The first 5 rows are patterns. Each new row is the sum of 2 different patterns, raised or lowered, with some noise. Before adding, each is slid sideways (what falls off one end comes back at the other) and multiplied by a number that may be negative. Names go in the order of the patterns.
(in the rows, 128 means zero)
Known rows, each followed by the names of its patterns:
[171 158 116 147 118 126 144 151 122  92 122 142 119  82 104 149  96 116
  92 129 109 113 110 122 146 124 127 142]
q422
[108 123 114 131 119 132 129 129  70 118 140 136 130 154 109 123 150 143
  92 114 109 139  96 103 151 119 104 151]
q711
[117 116 155 122 147  94 133 127 100 119 155 148 127 127  83 164 136 107
 103 105 104 158 118 135 124  87 112 154]
q547
[141  98 109 120 145 117 108 147 147 170 120 117 119 124 142 123 136 122
 120  99 142 133 139 132 133 130 139 139]
q255
[109 131 104 132 137 151 128 128 139 132 131 122 154 151 141 111 113 126
 104  93 138 174 114 143 117 148 113 145]
q113

New rows, each followed by the names of its patterns:
[165 146 180 127 146 143 163 148 145 168 169 146 145 159 154 158 181 141
 159 169 163 117 152 149 174 142 146 171]
q711 q255
[129 132 116 160 131 180  98 135 132 159 160 180 120 146 141 142 168 140
 146 166 158 107 127 122 136 101 150 206]
q547 q113
[155 175 167 131 137 169 151 135 164 161 171 174 129 161 131 152 162 153
 140 160 140 166 170 145 154 170 157 158]
q547 q113
[126  89 112 141 132  72 113 102 151 133 134  80  96 122 155  79 120  96
 106  80 115 134 105 119 136 118  96 111]
q711 q547
[147 100  94 107 157 108 116 142 109 139 129 130 111  87 108 123 153 121
 101  64 181 138 112  86 119 117 132 122]
q711 q547
[ 95 106 105 146 135 108  94 112 165 131  94 131 109 114 119 129 133 134
 123  94 121 124 102  43  63 112 104 111]
q422 q255
[160 131 155 156 152 206 143 184 175 171 180 182 155 169 166 168 187 159
 150 177 183 138 170 150 191 164 173 163]
q547 q255
[150 156 149 121 160 189 132 149 171 143 168 133 147 128 126 147 165 136
 131 156  94 172 136 129 113 118 112 169]
q422 q547
[139 119 141  70 142 148 118  65  92  85 149  81  96 135  78  81 159  89
 101 130 116 129 100 126 118  46  98 152]
q711 q547
[ 93 108 113 137 118 109 135 103  79 100 117  79  48 103 140  80  75  76
 130  72 104  66 107  66  96  94 111 115]
q422 q113
[163 125 144 155 130 113 154 125 133 129 139 130 122 142 137  96 134 146
 146 147 165 127 116 141 151 119 118 121]
q711 q255
[ 83  80  96  78 120 118 134 102  93 124  72  75  68 122 102  75  94  90
  91  54  86 120  94  70  57  89  75  81]
q422 q255
[119 130 156 157 145 176 119 126 135 129 110 161 187 132 115 133 170 136
 160 148 134 123 173 164 143 132 135 162]
q711 q113
[143 136 151 164  97 141 132 111 129 119 161 126  90 148 153 118 118 154
 124 173 115 135 123 141 139 161  89 121]
q711 q547
[108 141 199  76 143 157 172 157 163  97 138 118 192 184 133  96 138 116
 125 145  91 158 160 147 178 130 136 133]
q711 q547
[110  99 168 130  94 125 114 109  88 102 141 153  76 134 124 135 126 147
  97 134 121 124 111 127 109 136 136 124]
q711 q547
[ 99  96 100  69  97 112 119 134 143  89 108 109 116  90 109  85  92  79
  94 113  72  73 137  70  90  76 108  92]
q422 q711
[ 80 112 145 138 108  89  67 141 109  55  57  94  67 142  97 102  85  69
 115 130  87 108 169 115 109 101 119 131]
q422 q547
[144 140 108 141 152 142 118 132 110 115 148 126 150 158 115 129 164 178
 110 132 142 183 141 116 183 133 124 180]
q422 q711
[128 103 101  88  85  92  83  83 102  95  80 123  69  81  80 114 106 103
 121 125  61  56 120  94 106 100  99  78]
q711 q113
[136 158 142 168 149 147 190 169 141 137 159 172 175 122 124 171 173 173
 170 132 162 151 167 187 185 134 157 161]
q547 q255
[135 155 157 169 194 141 133 142 124 170 161 127 138 111 102 150 108 126
 109 154 131 129  80 113 116 124 164  92]
q422 q547
[103  86 118  78  92 133 103 112  89 119 100 123 118 136  62 107 113 114
 114 132  89 105 118 142  99 103  90 126]
q711 q255
[188 100 132 128 154 100 120 121 148 141 121 163 160 166 188 120 161 125
 146 157 167 141 114  95 153 146 105 125]
q422 q711
[106 141 132  96  90 126 103  85 113 119 169  74 129 105 111  94 152 113
 121 100  80 156 139  96  99 105 101 144]
q547 q113
[104 100 107  87  64 139  98  70  77 102  79 123 103 138 112  54 108 135
 112  91 144 108 127  66  97  99  77  88]
q422 q547
[ 73  93 101 108  49  78 123  76  57  56  74  90  57  60 107 103  72 110
  88 126 102  91 101  85  90 110  61  79]
q422 q711
[146 111 141 116 118 123 118  80 100 130 105  78 108 160 120 110 120 110
 109 102 151 118 104 129 125  39 111 115]
q711 q547
[ 59  83 153 107  67 134  95 118  85 113 101 110 101  88  56  97  95  72
  79 126  68 100 119  94  49  91 107 108]
q422 q711
[164 118 152 167 170 137 161 139 168 187 177 157 181 142 132 156 134 187
 142 160 163 165 155 176 161 145 146 165]
q711 q113
[132 119 144  88 134  86 143 130 151 139 129 121 118 127 121 176 127 130
 120 123 134 117  68 136 167 111 158 121]
q547 q113
[171 139 186 167 188 128 144 149 177 144 120 170 167 180 122 124 144 136
 175 154 150 130 151 151 167 148 167 185]
q422 q255
[129  89 107 142 148 114 143 145 170 112  94 143 114 130  83 136 108 121
  79 110 120  89 103 119 105  89 119 145]
q422 q113
[144 154 140 197 149 147 138 162 109 157 142 200 145 151 178 162 130 128
 172 171 197 105 126 160 148 135 175 169]
q547 q113
[106 108 111 176 123 139 144 129 145 152 140 120 155 146 170 103 106 134
 122 123 123 134 157 112  93 137 142 106]
q422 q547
[ 65 144 101 142  84  96  88 104 120 101  57  90 105  82 117 136  95 108
 130 119  79  98  98  86  57  69 142  87]
q711 q255
[116 139 162 134  79 115 127 127  75  93 159  98 109 111 116 112 110 116
 117 146 126 128 106 154 167 125 149 140]
q422 q711
[118 160 104 145 119 126 164 130 113 110 122 108 183 101 124 150 149 152
 155 110 146 101 122 159 161  96 125 153]
q547 q255
[115 117  98  97 119  79 120 128 140  71 141 107 150  97 112  99 118 109
  81 100 104 102  41  57 105 104 124 107]
q422 q113
[127 108 123  73 114 110 130 114 107  79 106 106  85 100  83 109 128 119
 125  95  98 107  89  88  92  88 110 128]
q547 q255
[162 149 143 121 181 146 158 166 148 129 135 146 168 156 123 166 140 133
 167 140 134 133 144 171 164 161 140 121]
q711 q255
[144 128  68 114 139 145  74 108 186 135  85 175 114 151 113 146 125 140
 131 108  71 119 121  94  92 163  80 127]
q422 q711
[127 111 140 178 123 159 142 151 115 144 199 147 126 180 184 170 129 187
 162 186 155 172 131 165 173 149 157 177]
q422 q711
[115 141 166 124 147 108 134 169 143 143 110  93 115 141  79  91 163 106
 152 101 121 109 116 157 154 129 139 178]
q422 q547
[144 169 170 105 101 117 144  87  65 123 134  85 162 116 117 100 143 155
 143 116 145 120 147 124 167 150 192 114]
q422 q711
[ 93 140 123  84  71  71 118 103 114 111 104  83  77 101 136 147 100 126
 133  98  55 120  81 109  77 147 110 130]
q255 q113
[112 137 138 114  90 113 136 109 128 146 134 117 117 145 125  95 107 170
 182  85 164 128 173 108 148 125 134 108]
q422 q113
[115 189 144 178 118 173 144 153 151 192 168 144 140 126 183 156 142 138
 149 128 159 138 170 172 129 168 203 145]
q547 q113
[160 112 136 174 188 170 160 131 216 157 109 149 125 146 175 157 154 164
 121 159 178 141 135 184 152 171 124 164]
q547 q113
[159 202 133 151 171 188 175 178 119 174 158 165 182 164 129 147 152 126
 186 126 196 140 161 171 174 114 139 143]
q547 q113
[ 79 118 134 133  81 140  99 134  84 123 122 128 105  90 113 107  96  55
  97 124  92  97  97  95  70  85 142 132]
q422 q113
[101 132 154 123 107 154 127 119 140 110 135  91 105 117  96  66 112 134
  97 112  62 111 119 102  98 131 130 136]
q422 q547
[140 128 143 142 160  87 121 133 140 122 150 113 126 138 167 131 136 110
 154 132 104 132  97 135 164 135 137 116]
q711 q255
[151 132 192 160 157 145 140 169 186 140 157 212 168 162 162 169 186 140
 168 190 189 162 146 135 185 161 122 123]
q422 q547
[123 126 157  94 135 118  86 143 116  97 101 119  98 162 121 106 113 115
  63 113  94 131  99 109 142  98  69  78]
q547 q113
[115 125 110  91 126  94  95 124 156  94 122  98 169 112 116  93 112  76
 133 123 117 100 133 138 124 107 132 148]
q711 q113
[142 156 106 101 139 119 150 121 110 111 134  93 136 148 134 144 118 138
 140 126 134 117 125 117 143  88 132 156]
q547 q255
[159 139 165 143 170 141 175 176 162 142 144 166 161 139 138 131 141 145
 148 178 159 161 176 193 156 130 160 136]
q255 q113
[122  98  34 137 124  78  50  65 101 111  89  82 102  52  76 121  91 110
 133 100 133 109 144  96  99  90 129 139]
q422 q547
[175 135 147 134 173 155 155 137 140 109 127 127 166 183 153 145 135 183
 146 132 119 141 141 132 139 180 144 131]
q711 q113
[193 152 106 168 142 147  95 136 154 151 163 174 136 129 148 181 159 134
 156 194 176 118 164 153 200 161 166 185]
q422 q113
